There are 3 ways to turn a row about zero (a turn may also mirror it). The second row of each pair is the first, turned, with some noise.
In the rows, 128 means zero.
Some pairs, each with its turn after it:
[113 145 130 128]
[146 134 139 134] => J582

[152 131  93 131]
[136 145 165 115] => J158

[184 124 105 127]
[115  80  98 113] => J582

[127 137 160 135]
[138 134 100 143] => J158

[156 108  96  94]
[125 118  79 106] => J582

[127  96 179  86]
[100 168  96 167] => J582

[134 122  51 132]
[167 120  66 109] => J717

[151 121 122 128]
[125 151 138 123] => J158

[164 105 181 153]
[108 180 172 109] => J717

[103 148 181 101]
[117 106  91 178] => J158

[126  78  70 153]
[196 131 105  90] => J717

[114 186 145 151]
[167 114 169 156] => J582

[110  77 100 116]
[187 128 130 132] => J717

[ 77  90 136  84]
[ 61  85 114 129] => J158

[164  98 112 178]
[146 164 120  70] => J717

New pairs. What belongs after each?
[151 153 149  67]
[149 124  77 173] => J582

[130 165 152 174]
[ 78 118 139  91] => J717

[168 121 133 105]
[128 172 117 151] => J717

[ 89 153 101  72]
[106  72 165 161] => J158

[128 170 141 113]
[145 121 132 168] => J158

[120 124 122 167]
[149 124 117  95] => J158

[ 96 165 114 153]
[170  90 131 127] => J158

[104 132 123 114]
[147 150 125 128] => J582

[119 183 145 138]
[164 114 156 160] => J582

[159 129  96 122]
[131  98 103 108] => J582

[150 166 142 140]
[142  95 139 156] => J582

[131 138 164 134]
[118 125 141 163] => J582

[142 130 162  72]
[ 92 142 119 180] => J158

[147 174 158  75]
[165 121  91 189] => J582

[131 154  91 107]
[169 114 109 111] => J582

[157 142 145 121]
[135 155 128 154] => J158

[164  96 174 110]
[ 75 128  99 166] => J582

[ 36 129 180 185]
[160  55  40 105] => J158

[107 204 148 117]
[171  91 127 191] => J158

[142 149 164 119]
[133 145 111 165] => J158

[151 119 157 105]
[117 159 142 154] => J717

[114 121  72  88]
[159 144  88  83] => J582

[142 116 137 158]
[124 146 139  98] => J717

[154 128  88  98]
[142 108  81 101] => J582

[114 152 129 169]
[140 115 176 127] => J582

[186  85 183 132]
[102 200  81 128] => J158

[118 107 158 104]
[110 157 113 151] => J582

[153 141 175 110]
[ 91 158 148 156] => J717

[128 114  81 145]
[160 127 100 101] => J717

[119 133 176 183]
[ 99 124 190 159] => J582

[153  83 115 131]
[ 87 121 108 102] => J582

[109  83 121 164]
[ 90 148 158  94] => J582

[132 145  94 134]
[146 122 165 120] => J158

[198 158 130 130]
[ 85 178  92 125] => J717

[102 122 134  96]
[139 166 109 131] => J582

[100 104 137 130]
[149 115 157 130] => J717

[108 107 101 101]
[169 112 118 146] => J717

[111  76 133 164]
[ 78 151 153 101] => J582

[146 144 111 138]
[147 139 150 126] => J158

